The rows of a group lie close to one hidden flat surface of 9 dimensions, which passes through zero. Surfaces can cross.
(in the rows, 128 means zero)
Some rows, each with its group after it:
[146 105 115 110 160 118 161 129  83 137 142 146 120 101  99] : j796
[114  77 138 127 125  92 143  97 174 204 153  78 137 123  95] : j586
[ 97 154 111 151 179  82 151  99 177 142 139 131 116 128  92] : j221
[ 71 150 120 142 118 136 157 133 163 101 121 133 124 106 159] : j221
[112 133 157 104 133 157 156 112 189 131 147 126 135 162 111] : j712
[108 136 122 171 122 120 138 121 130  96  99 132 135  98 155] : j221
[ 60 135 150  72 106 190 178 147 139  76 125 147 105 141 152] : j796
[107 126 135  94  78 149  88 113  82 108  92  91 105 119 124] : j712
[190 158 148 135 181 129 118  81 180 123 125 138  86 159 145] : j586
[159 115 104 128 140 134 127 159  77 107 135 148 105 110 172] : j796
[133 176 111  92 172 167 183 130 128  80 153 133 132 136  61] : j221
[202 182 163 157 124 114 184 103 101 110  83 197 169  44 142] : j829
[130 138 106 124 148 105 114 110 159 148 166 110 127 118  83] : j712
[ 91 105 116 101 138 133  86 184  71 122 135 153  97 174 135] : j586
[109 117 156  48  84 161 134 144 102 161 130 100 104 149 126] : j586
[184 136 153  90 191 139 139  72 159 140 155 140 101 159  56] : j712
[144 151 118 143 135 116  89 143 155 133 144 143 152 156 112] : j829
[135 105 121 175 162 106 116  71 102  58 102 160 124  78 103] : j796
[109 166 117 164 100 109  57 130 122 123 101 106 155 137 112] : j796
[150  59 161  80 114 145  97 127  90 151 127 139  86 146 163] : j712
[132  98 129 142 133 110 171 117  98 144  95 109 120 116 149] : j796
[136  72 178 132 131 139 174  81 127 146  91  93 141 160 100] : j796
[101  87 109 166  94 154 119 146  89  73  88 106 141 124 173] : j586
[140 118 119 137 138 115 124 141 151 151 166 157 148 116 135] : j712
[140  88  98 131 130 103 123 109 107 133 144 117  83  58 157] : j829
[116 117 126 102 116 111 104 141 140 159 154 148  88  95 181] : j829
[128 142 134 108 115 140 134 121 150 145 131  91 117 141 125] : j221
[150 108 139  97  83 167 109 169  63  94 129 185 146  99 168] : j221
[130 147 111 139 160 114 133 151 105 131 128 146 127 142 114] : j586
[118 107 133 121  79 136 118 139 110 121 122 141 133  80 178] : j586
[132 127 131 155 117 145 147 136 120  97 110 136 148 118 155] : j796
[142 112  51 199 112 110  58 116 157  94 161  77 140  78 145] : j796
[119 134 152 138 133 160 171 120 230 103 168 176 163 136 138] : j712
[165  99 136 162 182 115 142  67 129  91 113 157 114 113 104] : j221
[123 122  79  97 128 149 103 151 148 138 197  77 129 143  94] : j829
[ 55 153 115 154 149  72 181 169 102 172  89 134 109 131 171] : j712
[120 153 128 168 143 121 149 102 155 106  99 118 136 127 131] : j221
[113 109 130 163 110 133  89 128 141 119 102 100 132 158 159] : j829
[143 146 144  70 176 163 173 148 163 116 198 205 120 148  98] : j221
[179 151  89 133 150 117 122 100  92 125 127  65 129 107  61] : j221
[232  92 114 160 175 100  87 140  84 115 165 225 108  82 184] : j586
[227 149 149 144 144 101  99  97 164 168 153 168 146 107 133] : j829
[116 179 184 116 151  57 124  99 105 187  82 196 118 139  84] : j829
[ 98 126 112 130 117 115 112 123 132 125 126 110 101 106 139] : j586
[132 138 149 134 120 149 132 114 184 134 132 110 148 158 114] : j712
[139 152 142 117 115 116  81 135 137 159 135 140 140 151 115] : j829
[134 117 133  91 140 147 107 170  77 123 134 161 117 169 130] : j586
[163 103 124 146 149 113 125  98 149 146 151 121 146 118  89] : j796
[165  90 110 156 159 113 131 125 151 153 157 122 138 139 133] : j712
[105 182 155 129 110 141 193 103 168 132  99  99 147 116 117] : j829

New rows, each followed by its group:
[131 102 126 121 158 124 143  94  80  98  92 130  64 101 149] : j712
[136 126 133 130 117  87  86 132  68 152 118 162 135  94 106] : j221
[145 198 156 113 134 133 139 129 105 129  99 142 164 155  69] : j221
[ 51 130 110 124 158 102 146 121 118 122 126 124 114 127  71] : j221
[181 119 156  96 139 183 152  85 152  97 136 120 104 138 123] : j221
[ 64 102  60 159 156  83  75 111 138 111 158  91  91 111 101] : j586
[174 140  81 144 137 117 136 127 146 121 177 124 138  57 130] : j829
[ 87  93 101 122 158 130 144 130 133 120 152 107 111 146  99] : j221
[155 141 131 143 142  94 143 102 146 163 118 122 104  99 164] : j586
[142  87 132  89 132 156 164 136 142 145 176 117 144 132 105] : j796
[136 155  82 148 137 118 114 108 103  77 140 120 134  66  86] : j712
[ 92 155 124 152 151 117 142 130 145 116 119 136 138 153 108] : j829
[120 118 156 113 114 134  54  97 146 153 101  71  86 195 133] : j796
[120 108 138 128 123 136 148 119 112 116 116 123 151 124  96] : j796
[103 126 139 137 137 154 171 130 223 118 145 131  98 152 216] : j829
[ 70  96 126 149 114 163 106 108 157  85  95  62 114 195 129] : j586
[ 53 124 135  96  89 123  81 152 145 132 148 156 118 122 142] : j586
[122 113 123 151 137  80 127 157  92 196  90 106 109 158 175] : j712
[106 138 117 140 124 116 110 132 131 117 127 135 120 122 140] : j586
[139 144 121 148 161 131 125 171  73 101  91 160 110 173 174] : j586
[177 168 124 135 155 151 135  79  96  44 103 138 115  89  78] : j712
[186  75 139 129 105 153  90  91 129 104 117 116  86  99 207] : j586
[135 127 156 121  84 169 132  86 175  98 122  98 137 110 131] : j586
[130 107 123 120 143 169 180 124 143  96 138 104 125 140 123] : j829
[141 127 141 134 118 131 109  86 151 123 107 102 107 125 130] : j712
[106 151 133 126 133 117 113 139 135 139 114 143 102 138 158] : j586
[183 100 150 148 122  88  89  79  85 156  93 114 128 103 109] : j829
[ 84 114  93 121 143 135 156 150 160 114 173 132 110 115 151] : j221
[152  87 146 133 103 149 105 138 146 130 140 142 148 142 167] : j712
[ 93 144 104 182 146 114 140 133 125  91  96 122 143 129 122] : j829
[151 121 134 113 140 139 142 117 131 128 142 123 125 135 106] : j829
[ 58 162 119 105 141  69 108 135  88 164 115 137 111 124  69] : j829
[143 136 115 125 149 112 171 107 113 126 135 138 115  70 111] : j829
[ 83 165 133 122  96 114  60 115  85 112 103 116 169 147  34] : j796
[111 121 129 130 115 116 125 150 128 173 120  96 141 162 128] : j712
[170  41 140 121 164 112 117  75 104 132 127 139  41  96 180] : j712
[127  90 178 126 104 147 155 121 101 144  62  84 121 173 159] : j796
[107 175 125 143 105 104 106 146 124 141 107 120 157 136 116] : j796
[177  78 146  80 114 144 118 135  89 153 153 145 119 119 138] : j586
[138 167 148 112 126 144 131 148 212 168 153 133 124 173 180] : j796
[177 190 105 171 188  79 145  66 148 120 127 132 117  76  79] : j221
[129 134 126 126 125 163 144 113 155  95 139 106 150 139  92] : j712
[101  97  71 154 164 121 152  96 139  90 141  72  92  96 107] : j221
[155 111 108 152 140 121 126  89  85  89 109 112 119  81 107] : j221
[130 164 158 122 133 118 117 141 148 144 115 181 110 139 181] : j586
[105 140 124 139 107 111 105 135 157 159 133 115 140 129 131] : j712
[135  87 115 133 139 103 156 119  79 154 112  92 116 108 108] : j796
[ 80 125 116 152 122  77  85 131 145 155 115 132  99 121 175] : j829
[107 125 116 115  99 156  84 145 124  93 125 114 119 142 144] : j796
[173 107 118 132 113 134  99 141  83 132 126 110 136 119 139] : j221
[ 99 148 113 151 142 117 142 140 147 126 123 129 134 136 124] : j221
[208 223 158 127 115 151 146  67 116  89  77  99 135  84  88] : j221
[ 89 137 173 107 143 141 204  92 232 142 158 146 142 135  98] : j796
[ 74 100 135 144  84  93  87 126 121 170  91  77 117 132 151] : j221
[132 123 167 126 138  99 155 114  99 137  97 196  97  87 168] : j829
[129 161 124 115 147  93 119 128  96 177 112  99 112 149  92] : j712
[143 137  45 134  96 117  59 200  98 146 178  75 146 110 142] : j796
[182 118 140 175 169 103 145 108 169 161 115 124 127 155 150] : j712
[ 93 109 126  86 148  87 115 108 138 156 169 160  79  91 103] : j221
[130 108  70 191 129  85 125 188  80 156 123 103 166 115 160] : j712
[ 87 157 106 149 102  70 106 123 119 151 109 119 109  53 156] : j829
[105  89 126 131 132 161 152 117 135  79 126 135 117 119 145] : j221
[179 129 142 111 114 149 150  80 150 127 139  88 123  94 107] : j586
[127 112 124 137 132 131 111 124 135 114 129 131 119 131 132] : j586
[107 128 126 114 158 158 202 139  89  88 103 128 117 145 110] : j712
